Each new row is followed by what is left after taking away its nearest point in the smallest flat space through zero that holds the last named rows.

Q_508:
5.456  -1.649  -0.004  -0.603  1.413  1.466  1.059  1.555  1.782  1.035  2.029  -2.047  0.137  -1.032  5.082  -0.368
1.398  2.318  -2.608  0.377  3.340  -1.736  -0.123  0.398  2.391  1.942  2.751  -5.650  -4.365  2.402  1.178  0.247
7.157  -0.493  4.961  -0.267  0.074  -1.204  2.097  -3.140  3.109  5.271  0.402  -0.049  -1.819  1.402  2.951  0.244
7.463  2.635  -1.657  -0.881  2.105  -1.504  2.124  1.479  2.975  2.494  -3.059  -4.253  -3.058  3.320  3.839  -3.934
New rows:
2.072  -1.687  0.619  0.162  -0.025  -0.133  -1.302  2.556  -3.535  -0.824  2.391  0.046  1.722  -1.716  1.423  0.574 | 1.503  0.162  0.790  0.370  -0.066  -1.838  -1.196  1.367  -3.230  0.181  0.825  -0.244  0.117  0.212  -0.425  0.046
0.147  -1.631  -0.582  -0.434  2.876  -1.419  -2.951  -2.393  1.456  0.275  0.205  -4.308  3.202  -3.571  0.765  -0.307 | -0.109  -0.973  0.083  -0.499  1.999  -2.032  -2.699  -3.046  1.102  0.401  -1.897  -3.108  3.342  -2.869  -0.446  -1.069
-1.597  0.411  0.588  1.251  -2.589  -3.504  -0.284  -0.767  -0.016  -0.169  1.032  2.353  0.322  0.129  2.334  5.547 | -0.230  1.209  -1.179  0.833  -2.123  -3.412  0.134  0.867  0.122  -0.866  -0.728  1.263  0.240  0.703  3.354  3.673
1.412  -0.458  -0.503  -0.046  2.044  -1.225  -0.163  -0.159  0.594  0.773  0.595  0.094  2.634  2.086  2.755  -0.271 | -0.473  -0.172  -0.516  0.167  1.622  -1.502  -0.588  -0.580  -0.034  0.319  0.329  0.767  2.744  2.152  1.246  0.065

Q_131:
-2.151  -1.805  -0.064  2.086  -1.969  1.329  -4.824  -0.205  2.556  -2.483  -0.839  4.162  -0.138  1.254  3.968  1.338
1.456  1.665  -5.227  0.143  -2.878  2.766  -1.467  -3.157  -7.924  0.125  -2.205  -2.520  -2.528  -1.559  4.859  -1.867
3.096  -2.642  3.196  0.616  0.911  2.985  3.293  -3.050  -1.564  5.499  1.976  4.131  -2.112  -0.215  3.674  -1.397
-0.808  -5.291  -3.444  2.844  -4.008  -3.762  2.053  -1.165  -0.390  -2.866  -0.095  -0.744  0.873  1.335  5.272  -2.899
New rows:
-0.205  -3.996  4.015  -2.336  0.018  -0.467  1.557  4.883  3.426  1.645  -0.059  -2.872  -0.523  4.561  -0.325  0.142 | 0.072  -2.264  1.871  -2.492  -1.037  1.691  -0.687  3.720  0.142  1.444  -1.425  -3.502  -1.831  3.765  1.511  0.132
0.085  1.651  -0.529  4.168  -1.696  1.354  1.565  -2.746  0.709  -1.059  -3.295  0.338  3.984  -0.323  1.673  0.045 | 0.457  2.479  0.507  3.448  -0.551  1.515  2.186  -2.331  1.055  -0.173  -2.920  0.135  4.059  -0.568  -0.032  0.400
0.926  0.184  2.560  -0.068  0.432  3.341  -0.276  3.438  -1.581  1.869  -2.163  -1.433  0.572  1.325  -0.010  -0.639 | 0.327  -1.046  1.894  0.605  -0.423  2.041  -0.057  3.632  -0.878  0.690  -2.191  -1.624  1.132  1.812  0.694  -1.042
1.716  2.322  2.249  -0.036  0.078  -0.769  0.386  -3.910  1.735  0.559  0.350  -1.624  -0.556  1.392  -0.004  -0.536 | 1.140  2.183  1.552  0.302  -0.561  -0.984  -0.523  -3.792  1.905  -0.455  -0.048  -1.657  -0.408  1.577  0.544  -0.428

Q_474 (4 x 16):
-0.563  1.610  0.895  2.678  1.504  -0.615  -4.605  2.474  2.574  2.080  -1.973  -0.258  2.985  0.030  0.391  2.241
-0.526  -0.858  -2.062  -1.584  0.233  -1.270  2.952  -0.129  0.418  -1.562  -1.041  0.219  -0.057  -0.576  0.527  -0.803
2.526  3.184  0.531  1.155  0.509  -0.032  1.359  3.443  -0.020  -1.399  2.426  2.639  2.090  2.288  -1.878  -2.450
1.749  2.609  2.430  -3.721  0.601  -4.367  -0.279  2.801  0.420  -3.279  1.215  -3.083  0.647  -0.427  3.489  -0.733
New rows:
-0.896  1.191  -2.198  0.172  0.957  -1.567  -1.915  -2.392  -4.888  -0.989  -1.167  -2.047  -5.547  -5.547  3.959  -1.994 | -0.035  3.108  -2.837  2.963  1.863  -0.790  -1.981  0.249  -3.781  -0.470  -0.978  0.859  -2.933  -3.890  1.756  -2.792
1.858  -0.336  -1.356  0.440  -0.026  3.075  -3.032  -2.904  0.183  4.637  0.809  -1.528  0.613  1.145  0.537  2.553 | 2.651  0.538  -2.507  -1.462  0.466  0.961  0.113  -1.257  0.601  1.985  1.010  -1.103  1.372  1.318  1.134  0.785
-0.348  1.441  2.131  0.366  0.273  0.704  0.270  -0.197  -2.101  -0.533  -0.839  2.043  -1.582  -2.395  0.275  -0.294 | -0.643  1.471  1.619  0.450  0.647  0.225  0.297  0.242  -1.450  -0.579  -1.580  2.112  -0.995  -2.559  0.472  -0.100
-0.632  -3.319  3.899  -0.009  -1.761  -4.885  -0.436  1.383  -1.648  0.143  -1.482  2.994  -1.669  3.639  -0.522  1.020 | -0.898  -3.570  3.327  0.226  -1.657  -4.776  -0.111  1.326  -1.424  0.255  -1.901  3.354  -1.498  3.604  -0.747  1.040
5.547  0.912  -1.562  -3.561  -1.641  -0.329  4.035  -4.640  -3.403  1.890  3.707  5.547  0.514  -0.636  3.188  5.547 | 4.919  1.733  -1.540  -2.234  -0.496  -1.239  1.595  -2.977  -1.416  2.891  1.900  5.285  2.578  -0.882  3.758  6.980

Q_855, 4 rows:
1.166  0.714  1.708  -0.399  -2.525  -2.122  0.256  3.412  4.538  -1.243  -0.239  2.066  1.101  -2.636  1.886  -2.593
-2.844  -2.064  -1.480  -3.368  2.141  -0.134  -3.764  0.448  -4.786  -2.280  0.490  -2.374  -2.084  -4.799  4.039  -1.602
0.887  -4.192  -3.062  -0.206  2.472  0.067  0.365  0.630  3.499  -1.043  -2.895  0.470  -2.151  1.333  -2.085  0.320
-1.236  -0.672  -1.521  -3.239  -1.253  -4.688  -0.987  1.910  -0.876  2.609  -3.521  4.394  1.482  -2.335  2.108  -1.062
New rows:
1.113  1.330  -0.475  -0.569  1.650  -0.050  0.124  -0.160  -3.440  -0.794  -3.328  -4.241  -0.584  0.774  -0.251  2.956 | 1.937  1.936  0.525  -0.444  0.176  -1.095  0.614  1.439  -0.836  -1.123  -3.480  -2.980  0.198  -0.044  0.293  1.860
0.604  0.319  5.547  0.520  -2.168  1.857  -0.202  -5.547  0.571  -2.208  0.275  0.184  0.741  -2.272  -4.793  -0.962 | -0.169  -1.535  3.647  -1.228  -1.325  0.294  -1.045  -4.984  -0.003  -1.658  -1.836  1.441  0.266  -3.145  -4.239  -1.185
1.868  0.736  -2.219  0.559  0.696  1.214  0.693  0.984  0.454  -1.527  1.306  -4.682  -2.388  -1.052  0.749  -1.622 | 1.664  1.584  -2.497  0.074  -0.413  -0.692  1.274  0.804  -0.306  1.167  -0.190  -2.180  -0.832  -0.214  0.381  -0.994

Q_418:
0.379  1.819  2.073  -2.251  -1.082  2.360  4.659  -3.943  4.278  -2.554  0.475  1.160  3.929  2.237  -4.103  -2.441
-0.483  -0.844  1.205  -7.076  1.192  0.991  -0.559  4.016  2.609  1.319  -3.845  4.179  -0.432  -0.053  -4.025  -4.298
-1.231  -1.251  -2.542  3.076  -2.210  -2.767  0.874  -1.062  3.849  -1.734  2.635  5.419  3.984  3.119  -0.676  -1.497
-0.934  0.028  1.166  -1.714  -2.187  -1.268  0.024  3.894  0.995  -0.326  1.334  -2.154  -1.840  -1.354  0.906  -4.606
New rows:
-0.656  0.287  1.879  -0.540  -0.427  0.971  0.476  3.181  -3.532  -1.320  -3.612  -1.445  3.746  3.798  -0.802  1.700 | -1.050  0.058  1.481  0.396  -1.345  -0.013  0.411  3.731  -3.159  -1.663  -2.527  -1.491  3.810  3.889  -0.086  0.958
-0.071  -0.749  -2.689  -1.782  1.577  -2.931  -3.764  2.479  1.876  -3.154  -3.218  -2.293  -2.596  -3.044  -2.775  -1.324 | 0.328  -0.025  -2.834  0.296  1.247  -2.427  -2.214  -0.782  2.256  -4.315  -2.031  -2.569  -0.760  -1.956  -2.911  0.221
-0.681  -0.636  -2.236  3.817  3.213  2.240  3.536  -0.292  -1.762  1.020  -3.137  -3.186  -2.443  -1.310  -0.156  1.761 | -1.528  -1.178  -2.511  3.038  1.822  1.053  3.981  1.140  0.697  0.380  -2.374  -1.014  -1.434  -0.476  -1.031  -1.214

Q_20 (4 x 16):
1.458  2.115  -5.330  0.348  0.042  2.974  4.592  1.453  -1.009  -1.514  2.668  5.527  0.214  -2.669  1.287  -7.543
-0.794  -1.065  -0.044  1.885  4.507  1.760  0.173  -2.080  2.888  4.436  2.776  -3.017  4.401  2.966  -0.388  -0.301
-5.961  0.476  -2.756  1.200  0.491  0.689  3.784  -4.289  -0.916  -4.965  2.266  1.229  2.376  -2.151  -0.976  -4.431
-0.487  3.560  -2.916  -2.319  2.008  -1.304  -0.684  -4.279  -2.485  -2.028  -0.657  -0.986  -0.145  2.003  -4.789  2.804
New rows:
2.461  2.723  -3.345  2.380  2.802  -0.825  -3.702  1.951  -0.062  1.716  -2.258  2.553  1.109  3.715  0.758  -2.365 | -1.086  1.104  -1.296  3.082  1.152  -1.964  -3.716  0.884  -0.068  -0.805  -2.888  1.687  1.115  2.384  1.254  -1.914
3.402  3.276  1.291  3.381  -1.862  -3.039  2.532  1.608  -1.669  -2.238  3.029  -3.523  -0.569  1.938  -1.680  -2.388 | 2.843  2.618  2.099  3.735  -1.864  -3.167  2.270  1.506  -1.221  -1.976  3.017  -4.170  -0.247  2.049  -1.421  -2.018
-3.655  -0.621  -1.177  -2.300  0.345  3.801  1.966  -3.443  -1.941  3.031  0.000  0.474  -3.590  2.604  0.417  3.753 | -3.234  -1.374  -0.700  -1.823  -0.674  4.207  2.424  -1.848  -1.583  3.135  0.074  1.444  -4.006  1.579  1.924  2.497
0.778  -0.294  -1.717  -0.161  -3.455  1.668  3.103  -3.748  0.944  1.081  2.641  -1.255  3.813  -2.107  -1.086  1.258 | 2.203  -0.357  -0.835  -0.771  -4.676  1.072  2.136  -2.236  0.604  1.246  1.460  -0.962  2.293  -2.323  -0.644  2.404
2.388  2.742  -1.751  -2.211  -2.032  2.208  3.383  -3.127  0.832  -2.224  -3.138  -0.398  -1.432  0.520  2.627  -0.511 | 1.651  1.278  -0.086  -1.302  -1.527  2.249  2.781  -3.176  2.161  -0.807  -2.869  -1.956  -0.389  1.149  3.281  0.204
0.650  -2.803  -0.530  -3.455  3.511  -2.637  2.911  -1.539  -3.332  -2.844  -1.680  -1.060  0.051  0.852  0.812  0.239 | 1.573  -3.710  0.158  -2.800  3.483  -1.987  2.931  -0.058  -2.337  -1.280  -1.301  -0.931  0.301  0.798  2.165  -0.445

Q_676 (4 x 16):
-0.200  -0.828  2.195  -1.967  3.224  2.092  3.103  2.693  0.915  0.395  7.118  0.682  -3.415  4.767  2.502  0.375
1.494  4.419  1.160  -5.543  -2.739  -1.920  1.217  1.561  1.811  -0.631  2.040  0.866  -3.916  1.526  -1.222  1.650
-2.005  3.654  0.531  1.009  0.431  1.574  1.418  2.903  -1.171  -2.754  4.264  -4.272  1.961  -1.582  2.983  3.864
-1.642  -1.094  -0.738  0.838  0.402  1.141  -1.401  -0.376  -3.780  1.402  -0.434  4.825  -1.197  -2.394  1.169  -3.137
New rows:
-0.720  -1.978  0.914  -1.439  -3.669  0.613  0.319  -2.258  0.375  -1.899  3.411  0.922  1.434  1.427  1.160  3.732 | -0.790  -2.796  0.452  -0.838  -3.782  0.513  -0.427  -3.030  -0.203  -1.388  1.997  1.912  1.682  0.716  0.805  2.714
-1.614  -2.447  0.384  -2.854  -2.496  0.212  3.783  -1.718  3.012  1.466  -2.954  -0.519  -0.243  -3.657  -2.024  -0.141 | -2.678  -2.461  0.725  -2.192  -1.245  1.545  4.417  -0.638  1.952  1.207  -0.602  -0.610  -0.265  -3.648  -0.320  0.107
0.475  3.218  1.286  -2.321  -2.426  3.732  -0.623  -3.761  -0.507  -2.128  -1.759  3.111  1.776  1.867  -2.800  0.553 | -0.136  1.900  1.530  -0.852  -0.679  4.958  -0.040  -3.352  -0.698  -2.179  -0.306  2.181  2.583  2.563  -1.592  0.686

Q_190, 4 rows:
-5.859  2.063  0.605  -3.616  5.766  2.340  0.520  1.790  3.168  3.892  -3.232  -1.703  -1.463  -4.115  -0.813  -5.899
-0.848  0.652  2.985  -1.381  3.939  0.172  -1.375  5.798  2.477  1.475  -2.840  0.893  -4.299  -3.770  -1.796  0.358
-1.373  -2.135  -1.284  0.405  7.924  0.422  -5.844  -1.061  3.724  1.129  -2.369  -3.073  1.942  -0.431  -2.336  -2.863
-1.171  0.761  0.130  2.232  1.053  0.826  -2.536  6.637  0.679  -2.866  -1.118  1.273  -3.905  -0.452  -1.912  0.827
New rows:
1.307  -3.327  2.588  -0.815  2.197  1.574  -0.405  -1.941  0.948  -1.797  0.696  1.014  -0.073  4.153  -1.671  0.927 | -0.441  -1.923  2.649  -1.600  1.307  2.405  1.385  -0.932  0.608  -1.506  0.594  1.380  -1.046  3.435  -1.242  -0.268
4.491  0.155  1.524  0.534  2.274  -0.531  -0.948  -0.090  1.672  -0.815  3.502  0.325  -1.342  -2.361  -0.679  1.728 | 1.802  1.457  -0.086  0.449  1.371  0.832  0.419  -0.632  1.099  -1.184  3.890  -0.176  -0.823  -1.843  -0.103  -0.816
-4.192  -1.140  -0.916  -0.056  -0.287  1.419  -5.547  0.460  0.336  -1.884  2.981  1.877  -0.528  1.934  4.614  0.213 | -2.976  -1.239  1.027  -2.006  -0.223  0.600  -4.076  -0.313  0.588  0.319  2.622  2.233  -0.764  0.397  5.131  1.073
1.331  1.915  -0.667  -1.130  5.095  0.489  0.894  0.442  0.522  0.037  0.683  -2.392  -1.596  -3.345  -1.705  -1.450 | 2.433  1.835  -1.380  0.026  2.249  0.162  1.640  -0.340  -1.028  -1.481  2.096  -1.796  -1.013  -1.721  -1.042  -0.192

Q_950 (4 x 16):
-0.093  -1.386  0.364  0.063  -1.957  2.742  -2.725  1.710  3.259  -1.546  -1.263  0.556  1.972  -2.154  -1.765  4.141
-0.904  3.700  0.577  -0.524  -2.102  6.306  -3.061  1.314  3.140  -2.879  -5.711  -2.611  2.702  -3.738  -1.738  1.322
1.455  -4.441  4.352  2.934  0.308  6.613  0.511  4.516  3.680  -0.768  0.714  -5.027  4.617  -1.287  -1.074  3.326
2.399  -0.365  1.703  -1.353  -2.086  7.924  -1.902  -1.831  0.204  -3.084  1.135  -1.614  -0.096  -2.246  5.522  2.769
New rows:
4.614  -0.417  0.561  1.204  0.253  5.547  -0.696  0.057  -0.896  -0.621  -0.693  0.034  -1.325  -0.623  0.052  0.657 | 3.575  -0.122  -0.615  1.366  0.829  1.776  -0.268  0.320  -1.164  0.569  -1.054  1.515  -1.762  0.286  -2.009  -0.285
-5.547  2.524  1.394  0.573  0.098  -0.221  1.003  -0.749  4.497  1.249  -2.049  4.629  -0.784  -0.609  1.129  0.906 | -4.570  1.246  2.685  1.239  0.960  0.930  2.411  -0.659  3.775  1.578  -0.319  3.064  -0.687  0.086  2.713  0.394
2.565  0.655  0.335  -1.384  0.900  -0.227  2.148  0.366  2.234  3.047  1.308  0.670  3.452  0.569  -4.960  -1.448 | 3.247  1.405  -0.064  -2.687  -0.077  1.314  1.199  -1.540  1.409  1.977  1.791  1.417  2.211  -0.005  -2.351  -0.965
1.497  0.667  -0.823  -0.044  -0.349  -0.032  -1.830  -0.747  -1.258  2.559  -3.096  0.524  0.450  -0.131  -1.821  -0.397 | 2.266  -0.747  -0.115  0.244  -0.127  0.643  -1.323  -0.768  -1.508  2.640  -1.547  0.159  0.406  0.216  -0.671  0.081

Q_289, 4 rows:
0.061  -0.871  0.123  -0.378  2.935  2.473  3.759  -4.088  3.766  -0.533  1.806  3.153  -2.324  5.800  -2.513  -3.731
-1.385  -2.100  3.972  -4.181  -7.180  0.247  0.211  1.571  1.158  -6.039  1.854  4.030  1.705  -2.354  0.537  0.094
-1.500  -3.154  2.237  -2.587  -4.121  2.054  1.048  1.952  1.532  -2.159  1.405  -2.238  -0.746  0.154  -0.649  0.278
1.183  -3.319  2.567  0.370  1.596  -2.480  4.723  -0.029  -2.507  1.767  0.681  0.206  1.443  3.210  -1.954  -1.916
New rows:
-2.677  2.510  -1.914  0.973  3.206  1.081  2.843  -2.098  -0.416  2.998  1.074  -1.878  -2.616  -0.785  -3.411  -2.312 | -2.990  2.090  -0.280  -0.422  -0.106  -0.003  2.112  -0.664  -1.297  0.766  1.282  -0.311  -0.954  -3.212  -2.521  -1.495
1.424  -0.673  -2.005  -2.674  -2.459  0.818  -0.078  -3.476  -0.199  -0.369  -1.034  3.125  1.078  0.530  3.509  1.143 | 1.482  -1.748  -2.075  -2.128  -1.691  0.865  0.635  -2.658  -0.905  1.335  -1.233  0.225  0.671  1.272  3.012  1.395
0.727  -0.650  0.511  0.615  3.505  -1.570  0.330  1.536  0.005  0.415  3.122  -2.175  -2.418  0.820  -0.776  -2.759 | 0.453  0.298  0.597  -0.029  1.847  -1.716  -1.142  1.808  0.189  -1.194  3.042  -0.611  -1.817  -1.042  0.154  -2.131
-1.247  1.211  3.746  1.757  -0.947  3.778  2.700  1.038  -2.526  -3.132  0.565  0.104  -0.710  1.997  0.972  3.378 | -0.810  2.481  2.665  2.756  0.561  3.315  2.017  0.440  -2.922  -2.217  -0.031  0.395  -0.683  1.817  1.285  3.476
-3.343  -3.369  3.184  1.743  3.166  3.410  -1.744  1.824  -1.101  2.101  -2.140  -1.249  -0.969  0.856  -2.057  -0.419 | -3.190  -1.979  3.244  1.416  2.416  2.679  -2.760  1.183  -1.063  0.512  -2.201  1.971  -0.036  -0.475  -1.266  -0.436
2.058  1.175  2.020  -0.123  2.961  3.627  0.069  -1.444  3.091  -0.950  -1.214  3.001  -0.047  0.414  -0.257  2.265 | 2.163  -0.167  2.918  -0.061  2.083  2.432  0.392  0.472  1.128  -0.030  -1.531  0.717  0.883  -0.459  -0.161  3.158
